The rows come from 4 hidden closed curves, with some noise, and rows from the same curve form a group. Each curve winds through 8 dimensions. The rows are also pushed far along 5 directions, which tell nothing about the answers.
Known rows, each followed by its group:
[ -3  -5 -10  13 -88  23  28  55  -4  38   8 -16 -15   7 -21  15  22  46
  28] => D
[ 23   8 -31   3  -1   1  13  27 -58  11   6  27  18 -34 -11   5   6  -4
 -27] => L
[-10 -11  -9  -3 -48 -15  16  -9  24 -15   9 -33  -3  29 -14  19  30  23
  31] => N
[ 14   7   2   3 -47  38 -10  12 -10  46  -6 -12 -32 -21   9 -19  -7  15
  31] => N
[ 16  20  -5  13  23   5  -4 -14  22   1  19  16   6   5 -17 -18  24 -22
  -9] => D
[-12  43 -38  -6 -20  20  27  36 -51  14  -2  29  -2  -4 -16  53  -2   0
 -24] => D
[ 24  -4  23   0  15  22 -28  -1   8 -11 -17 -25 -21   1  37 -18 -22   6
  12] => H
[-25 -13  14   1  16 -19 -19 -27  37  25  22 -14  18   6 -17 -35  17 -32
  10] => L
[  0  23 -40   3 -62  36  39  47 -18  61   8 -11   4  -5 -29  40   7  21
  34] => N
[  7  46 -23 -18 -24  14  -3  -9 -22  12  12  10 -32  -8 -16   5  31  -3
 -10] => N
[ 18   7   4  29  20  -8   3   0 -20  -7  14   4  16  -1 -10  -7  -4 -27
  12] => N
[-27   6   5 -22  70 -44 -24 -43 -35 -51  -4  11  29  -6  21  15 -18 -29
 -37] => D
[ 23 -22 -14  14  21  -5   6  19 -17   1   7  19  31 -19  -4 -20   8 -22
 -21] => H
[  5 -25   4  -1   6   2  -3 -13  34 -12 -12   5   7   1  15 -19  -9  -2
   4] => H
[-38 -10  23 -18 -34  -5  -5 -13  20   2   3 -45 -22  28  14  -6   7   5
  31] => L
[ 40  10  12   7  31  32 -30  -9  18  28  -4  27 -22 -34   4 -46 -14 -28
 -21] => N
[-35  23   8 -14   9 -19   6 -34  15 -31   1 -12 -14  34  10  17   1   6
   2] => N
[ 27  -7  -6   8  -2  19   3  33 -31 -15 -21   3   0  -8  23  17 -24   2
  -2] => H
[ 52 -85  42  37  50  13 -24  17  32   0  -9  24  33 -25  22 -57 -16 -17
  -1] => L
[-46  23 -10   1  42 -43  -8 -20   1 -16   5 -17  20  43  -8   8   8 -24
 -21] => N
[  0  24  -7  11  68  -3 -31 -19  -2   0   2  18  22   0   3 -19   1 -32
 -31] => N
[-21  35 -38 -25 -32  -2  49   8 -20  32  18  -3   4  -9 -40  58   1  -8
   7] => L
[ 42   9 -11  11 -38  23   4  17 -36 -12  -6  10 -15 -23   4   5   1  18
  14] => N
[ 14   3  12 -14 -13  35 -19  12  15  40   1 -14 -38  -7   4 -24   9  -3
   4] => H
[ 47  26  20  12   1  36 -20  -1   0  38   0  18 -50 -41  -4 -49 -19 -24
   2] => N
[  8 -30   1   9   8  -6  13  15   2 -16   4 -19  34  10   7  25  -4   2
  12] => D
[  8 -26  20  18  -4  26  14  38  37  28  19 -18   9  19  -4 -12  12   0
  23] => L
[-41  -7   9 -29  15 -25   2 -39   2 -37  -6  -7   0  28  23  26  -1  -4
  -7] => N
[-41  26 -14 -36 -33  -8   7 -20   2  41  23 -34 -12   9 -26  10  29  -1
  18] => H
[-15  -5 -19  -7 -18   0  -4  12 -29 -11 -23  18  -2  -1  15  15  -8  10
 -27] => D
[ 28 -32  20  16  47   3 -59 -35  35 -62 -34   8  14   4  50 -40  -6  16
 -22] => N
[  6  36   7  -2   9   6 -21 -14 -10   2   5  14 -18 -17 -13  -7   2 -10
  -4] => D
[-26 -25  16  -4  60 -48 -34 -46  22 -14   9 -24  36  10   6 -34   8 -32
  -9] => H
[  2  28  -2   6 -28  16  10  28   7  49  32 -35 -16  13 -26  -7  33   6
  20] => D
[ 30 -14  26  44  30  12 -31  26  21   4  -3  11  -9   9  15 -59  -2 -15
 -23] => D
[ 47  -4  29  13  10  31 -25 -19  38 -10  -6   0 -25 -10  13 -31  -6   3
  21] => L
[  0   4  -9  -6 -30  -4   0 -14 -18 -31  -3   8   2  -5  -1  29  11  14
  13] => D
[  5 -46   9   6 -49  15 -12  13  11 -13 -30 -12   8  -3  24  20 -20  43
  29] => D
[-37  56 -19 -57  13 -20  -2 -24 -40  -4  12  -9 -18 -17  -3  13  18   7
 -28] => D
[ 39   6  20  10  -6  34 -49 -17  20 -23 -27   2 -41  -8  31 -35 -12  13
  14] => H
[-52  49 -10 -58 -41  -7 -17 -47  16  19  10 -31 -48   9  -8  -3  33  14
  11] => L
[ 35  41   3  -2  -6  37 -53 -16 -13 -11 -26  19 -55 -22  30 -36  -5   8
 -12] => H
[ 13 -45  -8  20  -9 -10  34  24  15   7  -4  -5  42   3 -14  31 -20   3
  19] => L
[  0 -22  15   5  -8  -8   4   1  -5   5  23 -18   8  -2  -3 -16  21  -6
  17] => L
[ -4  11  -2   1   4  17 -12  14   3   8 -13   3 -16   8  12   0 -10   0
 -15] => D
[-32  29 -19 -23  21 -13  17 -21   8  12  12  11   0   4 -19  -5   8 -34
 -18] => H
[ 40 -64  26  49  16  17 -10  18  57  21  -7  12  27  -5   0 -41 -20 -14
   8] => N
[  8  26  -5   2  45 -12 -50 -27 -42 -56 -30  38  -9 -17  33 -22 -13  -8
 -48] => H
[-12   1 -21 -11  -4 -13   6   1 -30 -36  -5  -3  28  -2  14  34   9  33
 -12] => D
[-18 -41  10   5  27 -40   0 -33  27 -62 -10   2  44  26   2  29 -11  -7
  13] => H
[-36  22 -27  -7 -49  10  62  34 -20  31  20  11   0  20 -33  58  18   0
   9] => H
[-33  32 -21   7 -26   3  39  27 -46  30  27  25   8   1 -29  35   9 -26
  -6] => L
[-13  -1  19   5  70 -28 -15 -16  41 -11  10 -28  12  33   9 -35   0 -33
 -14] => H
[-18  -1  -5  19  28  -9  17  20 -19  38  12  19  26  -8 -21   1 -21 -52
 -23] => L
[ 22  26   6  -3  38   2 -26  -6 -30 -21   0  10 -13 -18  14 -17 -11 -33
 -17] => L
[  6   1   4   1 -40   0  14  -6  10   6   0  -5 -25  -6 -14  -3  -5  14
  24] => N
[ 11  54  -5 -42  -4  42 -11 -23  -7  15  -2  26 -51 -32  -6   6   2 -11
  -4] => H
[-20  36  21  -4  31  -4 -21 -28  28   8   9  -1 -30  24  -8 -26  15 -25
  -9] => L
[  2  -6 -18  14 -33  24  27  46 -25  46  -6  19   4 -15 -13  24 -22  -8
  -1] => L
[ 55 -18   7  32 -28  53  11  42  13  15  -8  34 -14 -18  -1 -14  -9   8
  10] => D

New rows. What belongs after each?
[  7   5 -15  14  20 -17   9   3 -21  12  15   6  21 -10 -18 -10  12 -15
 -21] => L
[ -1 -20   5  15   5  -8   2  30 -20   8   9  -2  16   0  -2  -4  -9 -34
   0] => L
[-14  54 -14 -26 -13   2   5 -26 -19  17  -6   4 -45  -8  -6  10  -5  10
 -15] => L
[-14 -24  36 -23  84 -34 -36 -48  29 -22  10 -10  10  -3  17 -50   9 -30
 -22] => L
[-21  18 -11 -18 -42   8  22  12 -10   8  -7   5 -37  14  -1  23   3  12
 -13] => N
[-33  52  16 -17  47 -10 -50 -40   5  35  17  -9 -23  -7 -12 -35   7 -41
 -23] => D
[ -3   8 -19  -8  -1  -2  -3  -6 -31   5   6  29  18 -30 -12   8   1 -24
 -10] => L
[ -3  21   3  -2  28 -33  -7 -37 -18 -46   9 -12   6   8   1   2   4 -13
   5] => N
[  8 -34  28   7  36 -17 -17 -11   7 -26  16 -20  22   4  19 -33  11 -12
   4] => L
[-11  34 -20  -2 -27  -9  31   3 -32  31  21  25 -12 -18 -43  10   8 -23
  -3] => N
[-38 -13  -4   7 -40  -4  33  30 -24  29  20   2  12  12 -18  25   6 -18
  12] => L
[  5  -8  -5  18 -17   7 -20  19 -24 -18  -5  12  18 -10  13  -6 -11 -14
   0] => L
[  1  13  -7  13   6   8 -10  16   8  15  -3 -11  -6  18   1  -8   1  -1
  -6] => N
[-29 -17 -21   7 -22 -24  32   7 -29  -1   0  16  41  -3 -18  37 -11   1
   8] => N
[  8  43 -12 -42  -1  12 -20 -36 -44 -46 -15  -5 -32 -12  36  23   6  17
  -4] => N
[ -3  18   3   4  56  -7 -35 -35  24   0  13   9   3   9  -5 -35  24 -35
 -31] => N
[ -6  31   1  -2  19  11  -9  21 -64  34  17  31 -12 -30  -4 -16  -7 -62
 -30] => L
[ 15  -7  11   9 -41  20  11   8  21  21  -8 -11 -26  -2  -5   0 -19   9
  37] => N
[ 28  12   2  12 -15  42   3  32  18  70  20 -30 -19 -13 -15 -32   7   0
  24] => N
[  3 -26 -16  24  -2  -2  14  28  -1  -4 -10  -5  46   9   0  24  -9  14
  13] => N
[ 23   4  -1   7 -15  26  -6  34 -43  20 -18  28 -32 -26  17 -11 -20 -10
 -30] => N
[ 22  22  21   6  48   0 -31 -35 -15 -55 -16  12 -12  -6  36 -19 -24  -5
 -10] => N
[-46  20 -19 -31 -42 -24 -11 -13  -9 -20 -19 -10  -5  10  -5  40   4  43
   2] => D
[ -3  27  -9   0  11  17 -14  -8  18  29   5 -17   0   9  -4  -9   6  -6
  14] => N
[  9 -26   8  25   0   2 -25  18  33  13 -11  -4  17   1  -6 -23  -2  12
   0] => D
[  8   4  13 -10  30   1 -28 -39  19 -18 -14  13 -10 -17  19 -29 -15  -3
 -15] => N
[ -9  47  -3 -15  30   7  -5 -28 -13  20  34 -15  -9   5 -11  -3  30 -35
   1] => N
[-41 -19  -3   4 -36 -12  15  18  50  39  15 -36   9  45 -27   0  28  12
  22] => L
[  7  57  -6 -30   5  23  -5   0 -53  25  27   9 -31 -31  -2 -11  24 -24
 -13] => L
[ 19  39   1  -7 -30  52 -48  -6   4  17 -25 -11 -61  -2  33 -29   0  22
   9] => N
[ -7 -14   6   6 -20   7   8  16   8  -2 -11   6 -20  14   9   3  -8   8
 -11] => N
[-11  -5  11  -6  18 -21 -46 -23  24 -35 -22 -11   1   5  19 -17  -7  24
 -10] => D
[-40  21  -8 -12  52 -42   6 -39  -9   0  20  22  29  -2 -24   1   0 -46
 -27] => N
[  9 -22  -2  26 -25  27   7  49  12  25 -13   3   4  11   4  10 -14   9
   5] => D
[  0  19  -5  -2   5  -3   2  12 -19   4  13  -7  -4   1  -9   5  -2 -28
   2] => L
[-45  53 -14 -34 -66  19  26   6 -28  41  19 -12 -47   6 -12  28  17   4
  18] => L
[ -9 -18  29  -8  -9  15  -4  -2  64 -12  -5 -36 -23  39  19  -9  10  33
  30] => L
[-12  36 -38   7  -5   6   7  15 -54  17 -13  47   6 -19 -17  23 -24 -34
 -23] => H
[ 39 -39  34  51  32  19 -37  18   5  36   0   3  10 -21  17 -69 -25 -35
   3] => N
[ -3  14 -12  -9  -6   9  -5  -6 -12  26  15  17   4 -28 -16  -7   5 -26
   1] => L
[  8  29 -12 -25  42 -12 -18 -23 -52 -38  -2  27 -13 -18  22  -7   7 -27
 -46] => D
[ -5  23 -10 -29 -27  10   0   0 -38 -39 -34  24 -44  -7  32  26 -16  28
 -32] => N
[ 37  -9 -12  10  -4   8 -14  35 -55 -63 -43  44 -12 -22  43   1 -23  25
 -44] => D
[-11  17   9   1   0  -8   3 -28  31  28   7 -21 -23  16 -13 -14   3   5
   7] => L
[  2  35  20 -10  20  15 -36 -27  12 -16 -12  12 -46   4  17 -29   1  -3
 -13] => L
[ 22  15  -9 -16 -29  43   9  34 -35   0  -2  11 -20 -23  17  15   4  22
   4] => L
[ 16  25  -7  -3  -1  19  12  23 -48  -3  -8  59 -20 -35  -3   4 -12 -12
 -32] => D
[  1   9 -21   9   2 -12  -2 -11  -4 -18   7  19  17   6 -12   0  27  -9
 -16] => D
[-53  21 -21 -30 -24 -24   1 -10 -18 -20   7 -26  10  14   3  28  -1 -11
   6] => L
[ -2  -7   7  35  13  -8 -19   6   1  -5   8  14  21   7  -7 -21   1 -35
  -1] => L
[-24  27  -5  -7 -29  10  25   2   5  14   5  -1 -27  24 -10  24   4   8
   4] => N
[ -7  -9  15  10  19 -10 -22 -10  -5  15   2 -13   0  -1  10 -35  -9 -23
   0] => N
[  6   0  -9   8  -8  -3  15   0 -17   2 -14  18  -5  -9   0  14 -16  12
 -13] => L
[  -1    5    0   -5   26  -34   -9  -39  -44 -103  -29   12   16    2
   38   29  -25   23   -6] => N
[-20 -60  12   7 -20 -25  -9   1  53 -46 -30 -38  20  47  28   0  -1  54
  18] => L
[ 10 -35   4  26  41 -18   5  -4  -9 -39  11   2  55  11  11   8   5 -13
   2] => N
[ 35 -43 -14  51 -24  23   8  43   5  17  -2  29  34  -1 -11   1  10  -1
  -3] => N
[ 26  13  -1 -10  -3  44   3  19  12  54  14  24 -23 -29 -15 -27  18 -21
 -11] => H
[ 16 -11  -2   0 -34  -6  16   1 -21 -31 -24  16  -9 -17   5  20 -30  20
  10] => N
[ 11 -26  18  21 -20  -7   6  -5  28   6   5  -6  -2   2 -11 -22  -7   3
  25] => N
[ 33  20 -16   5  22  15  -3  10 -27  12  11  15   5 -28  -3 -21   4 -27
 -13] => H
[ -2  56 -18 -21 -11  21   2  18 -59  29  -4  35 -53 -26   0   2  -3 -25
 -46] => N
[ 23 -68   5  11   2 -12  -9   0   3 -72 -38   0  35   9  41  23 -21  23
   8] => N
[ 55  22   6   8  -9  46 -25  30 -17   9  -2  -4 -32 -27  21 -30   5  21
  -2] => D
[ 22 -40  -1 -13 -34  27  12  29 -11   5 -14  17   2 -29   9   7   2  25
   7] => L
[ 31 -18  13  36 -54  43 -20  30  27  17 -12   4 -18   2   4 -23  -3  14
  32] => L
[-13  53 -10  -5  19  11 -37 -17 -24   6  -8   8 -28   1  12 -15   5 -15
 -23] => N
[-14  -2 -11   8 -12  -3  13  16  10 -16  -2 -15  20  28   2  35   3  25
   7] => D
[-37  16   6 -40  53 -44   0 -52  -4 -22  16  12   7   2 -14   5  16 -28
 -21] => L
[ 43  27  -8   2 -19  42 -12  -4   5  -7  -7  22 -32 -15   7 -16  15  13
  -2] => D
